The rows of a group lie close to one hidden flat surface of 9 dimensions, which passes through zero. Surfaces can cross.
Some rows, each with its group after it:
[  0 -30  -7  -3  -9  -7   5 -12 -18  -3  -1  16 -10  -6]
(5)
[-25  -1  -9 -18 -28 -11   0 -18  -3  -5   7  -8  -6  15]
(3)
[  5   2   3  -4 -16   8  -1  12  -2  20  -7  -1  -1  -7]
(2)
[ -2   1   0  -1  10   4  14  -3   4  -4 -11  10  -2   8]
(0)
[  7  -9  -5  -2   0   5   9 -13  -8   6 -21   8 -13   8]
(6)
[ -6  -3 -23   6  -5 -15   3 -14   7  17   7  15 -13  39]
(3)
[  1  -9   5 -27 -26   0 -13 -21 -13  -1 -11   0 -10 -25]
(0)
[  2  -1  -4   9  -8 -23  23   6  -4 -16  24   0  16   8]
(7)
[  0  20   5  15  -6  17   0   4  -2 -16   9  15 -14  -6]
(7)
[ -8  12   4  11 -30  -7   1 -12  14  10   1  -5   8 -14]
(4)
[-31 -18   9 -11   1  12  32  -3 -20 -17 -11   5 -11 -11]
(2)
[ -4 -11  -7 -15  12  -1   4 -13 -13   7   1   1 -20   0]
(3)
[ 26  13  -4   0  22   6   9 -14   5   4 -24  10 -10  14]
(5)
[-2  5 -1 -3  2  2 23  8 -8  0  5  5 -1  2]
(0)
[ 11  -7   5 -16  -8   7  -3 -11 -17   0  -8   8 -17 -25]
(3)
[-12 -13   5  27  11   7   1  27  -5   4   9 -18  13   2]
(5)
[ 12  -6 -11   5  -8 -15  11 -11 -13   8   3  -7  -2  11]
(0)
[21 -8 -6  7 10 -6  8  4 -1 23 -3  6  2  0]
(0)
[ -8  -5   5 -19  -7  -3  -3  15   3   2   4  -8  15  -4]
(0)
[-6  8  4 22  5  2  7 25  6 12 17 -9 13 -6]
(6)
[ 11  19   1 -11  15 -10  23 -18   1   4   7  -3  -4 -24]
(1)
[ 2  9  3  2 -6 -2 11  7  9  1 -9 -4 13 12]
(4)
[ -9 -28  -8  13 -23 -14  10  -1 -11   3  16  23  -2  -9]
(2)
[  8   5   4 -12 -13  -3   1  -5 -10  -4  12  10  -8 -28]
(4)
[ 12   4   5  14   6   7  12 -19  -6  -7 -19   6 -11  -7]
(3)
[ 12  10  -2  18 -21   1 -12   9 -10  -1  22   3  -6  -6]
(4)
[ -2 -22  -1  15   3 -15  12  15  17  -6   5  36  24  -1]
(0)
[  5  25  -1  -2  -7   2  -3 -19  13   1  -2  10 -11  -6]
(3)
[ -8   9  11 -37  12  -1  -1 -25  22 -14 -24   3   6  -9]
(2)
[-11   1   2  12  23  -3  23   5  -1   3  24   7  -4 -24]
(1)
[-10  -7  12 -12 -15  11 -19  -5   5   6  -7   4  -6 -33]
(5)
[ 23 -10  -1  -3   1   3  -2   9  -9   5  -7   6   4  -1]
(5)
[  7 -18  -9  18  11   8   3  26 -10  17  10  18 -10   4]
(4)
[ 10   7   5  -4  -4   4   0   7   0  13  -7 -11   6  -9]
(5)
[12  7  2 16 25 12  7 11 -4 -7  2  5 -6  2]
(5)
[  4  -4  13  -3 -16  -3   2  -4  19   3 -25  15  18 -17]
(2)
[-23 -22  -2 -27   7 -12 -14 -22   5   6 -15 -24   6   8]
(7)
[ -7  13   1   9 -23   2   7  15  16   8  -3   5  14  13]
(6)
[ -9 -12 -10  37   1 -14   0   3  -7 -31  23  -2   9  26]
(6)
[ -8  -3   6   4 -13 -18  -3 -27  13   8  14  13  -1 -45]
(1)
[  3 -42   2  13 -17  -4   2  -3 -14   5 -26   0  12  -3]
(0)
[ 18  -6  -4   3   6 -12 -47  11  16  -2  10  -3  19   7]
(2)
[  1   1  -6 -13   4  -9  -1  -9   9  -5  -7   1   7  21]
(4)
[  2  -9  -3 -27   3  -1 -20   7   0   6   0  -6   5   4]
(1)
[ -9 -15   2  18 -17  -1  -7 -17   0   3  -1  14  -8 -19]
(1)
[-10  -1   9  -8  -5   5   4 -15   5 -19 -16   9   0  -8]
(2)
[ -8   0   9  -9  -7   8   3  -1  -6   3 -15 -18   0  -6]
(7)
[  1  -9  -6  -2 -11 -10  -5   4   8  13   2   8   8   5]
(4)
[ 23  -4 -10  25  -4   3 -10  -2  -5  20 -10   4 -10   8]
(1)
[ -3   1  -6 -22   9  -3  -2 -21   3  -1   5  16 -20  -8]
(7)
[  8  12   1   1  12   3  -8   0   1  -9  -7 -22   4  13]
(2)
[ 11  -5   3 -14  -2  10 -23  -1   4   0  -4  25  -9 -22]
(3)
[ -3  10  -7  15  12   0 -11   9  22   4   5  11   3  23]
(3)
[ 12   0  -5  -5   1  -1 -17  15   3  10   5   1   4   8]
(1)
[-11 -14  -6  28 -13  17  -5  15 -21  -2  -4  -6 -11  28]
(4)
[ -8  -2  -5  -9  12 -19  21  -5   5  -1  -3 -23  19  22]
(7)
[ 10  53  -2  -1 -19   1  26  -4   3   3   5  -9  -8  10]
(5)
[ 0  0 -2  7 -7 -7  7  7  3  8 -3 -7 13 10]
(4)
[  3  -3  -3  -1 -11   6 -14  -1  -9 -14   8  17 -16  -2]
(7)
[ 6 -7  2 13  9 -7 12  8 10  3  5 16 11 -9]
(2)
[ -7  -5   5  -8 -19   2 -16 -13  12 -11 -24   6   5   5]
(1)
[-17   3  -1  -8   6  14  -2  -1  -9 -11  -4 -15 -10  16]
(7)
[ -2   8   1  12   2  11   5   7  -8 -11  -2  -9  -4  17]
(6)
[ 16  15   2   2  23   7  -6  -8   4  10  -8 -16  -5  -4]
(1)
[-15 -11  -1  11   1 -10  -1  -4   2   2  12  -9   5  -3]
(7)
[ -1  -5  -6 -16  -6 -24  18 -20   7   8  -3  -1  12  -2]
(4)
[ -7  12 -16  11 -23 -17  -9   0  24  10   7   5  13  39]
(3)
[  1   4  17 -12   5  15   0  10  10  -5 -16  12   7 -25]
(6)
[ -3  -4  -3  -5 -15  -1  -2 -11   4  10 -11  10  -6   1]
(6)
[ -1  20   1   6 -12  13  27   4   1  19 -22  -9  -4  14]
(2)
[11  6 -5 14 -3 -3 16  2 -2 13  3  9 -5  3]
(5)
[  9  12  -4 -17 -15  -7  -3  -7 -13   2  10 -17  -5   0]
(1)
[-18  18   4 -16  10   1 -11  -2   9  -1  11 -26   1   1]
(0)
[ -4  -6 -11  -9  -6   8 -39 -21  -5   6  -8 -11 -25  17]
(6)
[  5   0  -6 -13   3 -17  -9 -21  -1  18  14 -15  -5 -16]
(0)
[ -9 -18  16   9  17   8   1   8   0 -12  -2   5  10 -33]
(6)
[-14  24   0  -1 -29   1   2   4   8  13  14  -5  -4  -5]
(6)
[  7  -9  -3   1 -22  -9  -6  14  -3  10   3  -4  16  11]
(5)
[-5 -6 -9  9  7 -7  8 -5  4  4  4  6 -2 14]
(3)
[ 25 -15  -8  20 -18 -20  10  -7  -6   2  -8  14  12   7]
(7)

New rows, each followed by its group:
[-10  27  14  19 -14  32   3  16   4  -3   1  20 -16 -20]
(6)
[-11 -17  17  17  -5  21 -14  16  -3  16 -13 -13   4 -27]
(5)
[ -8   3   2   4  -1  -6  -1  -7  10  -1   9   3   1 -14]
(7)
[-13   3  -7  -9 -14   3   1   4  -1  13   4   2 -10  18]
(2)
[-10  -9 -10  14  -8 -11   6   4  -7 -12  21   9  -3  17]
(5)
[-20   5   6   1   0  -3   2  -8  17  15   7  -6   2 -21]
(5)
[  9  -2   3 -13   1   8   3  21 -12  14   2  -4   1 -10]
(7)
[  4   0   7 -18   3   2 -15   1   9  -5  -6   6   7  -8]
(6)
[ 15  14  -3 -40  31 -12  18   9  15  21   8   4   9  -8]
(7)
[ -3  -8   1   1 -22  -3  12   5   7  20 -16   5  12   6]
(2)
[-15  -5   5 -21 -15  -7 -11 -21  14  13  -8  -3   0 -22]
(5)
[-14  -1  10 -15   2   1  -6  11   4  -9  20   1   4 -25]
(3)
[  3  -8  11   6  -8  15  24  17 -21  16 -18 -18   1 -13]
(2)
[-14 -22   6 -11  27  -5  19   6  11  24  -5   3  10 -24]
(0)
[  0 -28 -12  19   2 -18  -5   7  16   8   6  36  10  14]
(3)
[-28 -13  -1  -4 -11 -11   5 -37   9   7 -16   0  -9  -4]
(5)
[  2   0 -10 -14  -3  -9  -1 -20 -10  12  10  -5 -18  -7]
(6)
[  1  -7  -7  32 -18   1  -6 -13 -22   9   5 -22 -16   3]
(1)
[ 11  18  -8  -6 -32  -5  14 -18  -6   1   0  16 -15   7]
(5)
[ -8  -3   5 -22  -8 -13   5 -22   7  -4   0   3   3 -22]
(1)
[ 21 -13  10  34   3  -2   8   2 -16 -13   4   6   6 -32]
(2)
[ -3  15  -3 -16 -15  -9  -1   7   3 -17  26   7   6   5]
(0)
[ -5  -2   9 -23 -16  13   5  -5  -8   8  -5  13 -17 -38]
(2)
[  7 -13  -2  -9   9 -10   0  -3  -1   3   5   5   3 -10]
(5)
[ -1   4   1  -9   8  -1 -18  -5  11 -11  -1   0   6   7]
(2)
[-21 -25  -4  14   0  -9  -3  -1  13 -18  -4  19  13  19]
(3)
[  5  18  -1  -6  13   3 -12  -8   1  -9  -3 -22  -3  16]
(2)
[ -7  -4  -2  11  -5   0  -8 -13   3 -10 -10   0  -1  13]
(7)
[ -3  -6  -3  -5  -6  -3 -10  13   6   1   1   3  12  10]
(1)
[-12  12  10 -14   6  12 -11   2  13   3  -1  -8  -2 -17]
(7)
[ -1  -1  -2  -4  13   1 -12  -3   7 -16  -5   2   0  20]
(5)
[ 17  29  -3  -2 -10   1  20  -3  -5   5  -3  -8  -4  13]
(5)
[  2  -9  -8  -4  -8 -25   2  -8  24  17  -1  16  19   7]
(2)
[  1  11  -9   5 -21 -12   8  -1  10  26  21  22  -5  -8]
(6)
[  4  11  -6 -15  18   9  -5 -12   8  -5 -15  13 -17  18]
(7)
[-11 -24  13   6  -5   7  -2   2  11 -11 -11  39   4 -26]
(0)
[ -6   2   2  10 -17 -12 -10 -27  17 -18  -3  14   3  -8]
(7)
[ -4   0  -1 -18  22 -17  41 -19   9   5 -17  -3  12   5]
(4)
[  8 -10   0   0  21  -6  -5   3  10  12  -7   2   9   1]
(5)
[  2   6   6  -1   2  -1 -11  -4  16   2   3   6   4 -17]
(1)
[-26 -13  -1   7  -9 -25  19 -16  -5 -15  11 -21  15   3]
(7)
[ 11  11   4  -8  16  -1   7   8   4   7  -5 -19  13   2]
(5)
[  1  -4   7  33  13   2  19 -16  23   1 -23  33   5 -17]
(1)
[  8  14   2 -20  19  -8   7 -18  15  14 -11  -8   4 -12]
(5)
[-6 -9  2  5  2 -1 18 16 -2  0  0  1 11  5]
(0)
[-15  -2   6  14 -16  13   1   2   3  -5 -17   6  -1   6]
(6)
[  2   9  -2  15 -11  -1 -17  12  21  -1  -5   5  16  23]
(3)
[  2   9   7 -29   5   8 -17  -5   9 -16  -7   9  -4  -5]
(4)
[ -5  30   1   2  17  -6  33  -6  -2  -5  22 -14  -6  -9]
(5)
[-13   8   2  -8  -8  16 -10   9  -1  -7 -11  -8  -4  23]
(2)
[  2  -1  -2  13   7  -5  28  14 -12  10   9 -16   8   4]
(7)
[ 15  10   3 -20  -9   9   0   9  -7  -9 -11   6   0   8]
(7)
[  0 -15  -4   7   9 -12  -5   4   3   0   4  -2  13   5]
(6)
[  1  -9  -5  -9  16  -4   7 -22  -6 -15  -3  17 -15   1]
(5)
[  3  -2  -3   2   1  -6  -1 -12   0  -1  -7  -3  -1  10]
(0)
[ -2   0   0  -8  17 -11  10 -11   7  -6  -5  -7   8   4]
(2)
[  9   3  -8   6   3  22   0  19 -27   1  11  10 -30  13]
(1)
[16  7 -9  8 26 -6  7  2  8  2  9 16 -2  6]
(5)
[ 11  -3   1  -5 -15   7  -7  11  -7   0 -10   2   1   3]
(0)
[ -3   2  -6  -5   2   3   6  -7   6   1  -1  26 -15   4]
(4)
[ 16   7   3 -13   0 -10 -16  -3   1  -6  15  -6   6 -18]
(4)
[-10 -12   5  16   7  -8   5   3  10 -13  -1   6  18   1]
(3)
[-10 -10  15  -6   7   8  -3 -13  -2 -29 -25 -10   8 -10]
(3)
[ 15  12   1 -17   1  -6  -5  -4  13  -2 -17 -11  15  17]
(1)
[ 15  12  -2 -14   0   4 -17  13  -6   5  12  -9  -6   5]
(1)
[ 13  -7   2  -2  24   3 -19  18  10   0  11  13   6  -6]
(5)
[ -9 -16  -2 -28  -5   7  -8   2 -19  -2 -12 -20  -4  16]
(7)
[  1  -2  -2 -15 -13  -5  -2 -12 -10   3  10   5 -12 -18]
(1)
[ 11  19  -1  14  16   0  14 -15   6   6   0  10 -12  -7]
(3)
[  4 -11  -7  -9  -2 -13  16 -15 -20  -3  11  -2 -10  -8]
(4)
[ 21   0  -3  -7  22  -2  -6  -2   2   2   5  17  -7 -10]
(6)
[  0   9  11 -43 -24   1  -1   6  -9 -17   9   7   0 -25]
(7)
[ 17   0  -3   6  24 -13   9   5  -5 -16  22  12   4 -10]
(6)
[  2   0  -8  -7  -7 -15   3  -2  12  22  -1   0   8  12]
(2)
[ 13  -5   3   4  18 -15  34  17  -1  -7   1  -4  27   6]
(6)
[-25 -12   0  12   4   1  -4   5  -5 -22   9 -12   4  18]
(5)
[ 17  -8   7   1 -17 -11 -19   1  17  12  -3  15  18 -26]
(7)
[ -5   2   2  -5   7   9  11  13 -24   0   1 -37  -1  11]
(3)
[-31 -18   5   2 -12  14 -10 -20  -1   5 -20  -1 -17 -10]
(4)
[-23  -3  10   5  12  15  -5   5  21 -22 -15  18   7   2]
(0)
[ -2  -7   4  16  -5  -3  14   6 -10  18  16  -3   0 -28]
(7)
[  9 -11   1 -23  -9  -6  11   8 -13  11  -9 -13  11  -5]
(7)
[-10  17   1 -17  20  17   1 -14   4   0 -10   3 -23  -1]
(7)
[-14  -5 -18 -17  -5 -19  16  -7   6  27  26  26 -15   1]
(2)
[ 19   1 -11  32 -13  -9  14  13  -6  13   6   6   6  20]
(1)
[ 16  -1  -6  -3 -12   5 -28  11   1  13   6  16  -8   3]
(1)
[  6   1  -1  -5  -7   4   5   3 -11 -11 -11  -5   3  21]
(7)
[  9  14   1  -7  12 -10  -3 -10  27   6   5  18   5 -16]
(7)
[ -6   5  -1  -4  -6  -8  -2  -3   9  -1  -7 -18  14  17]
(3)
[ 20  13 -12  -9  17 -16   4   6   8  -8  22  14   6  18]
(5)
[  5 -10  -4  19   4 -13  22  -4   6   8 -14   1  15  11]
(1)
[ 10   3   3 -20   7  10 -10  12   1  10  -4   5  -4  -6]
(7)
[  4  -9  -8  -5 -19 -23  -1  -4  -1 -12   3   3  16  16]
(0)
[ 13 -10   1 -35 -15 -20  -3 -28   9   5 -19   9  12 -15]
(7)
[-12   8   5  25  25  20   9  13  10  -7  -5  16  -7  -1]
(0)
[  5   1  -8  -3  21 -14  13   4  -7 -13  12  -9   8  17]
(5)
[ -7   0  -1 -29  20  17  -7   8  -8  13  -3  -9 -18   1]
(7)
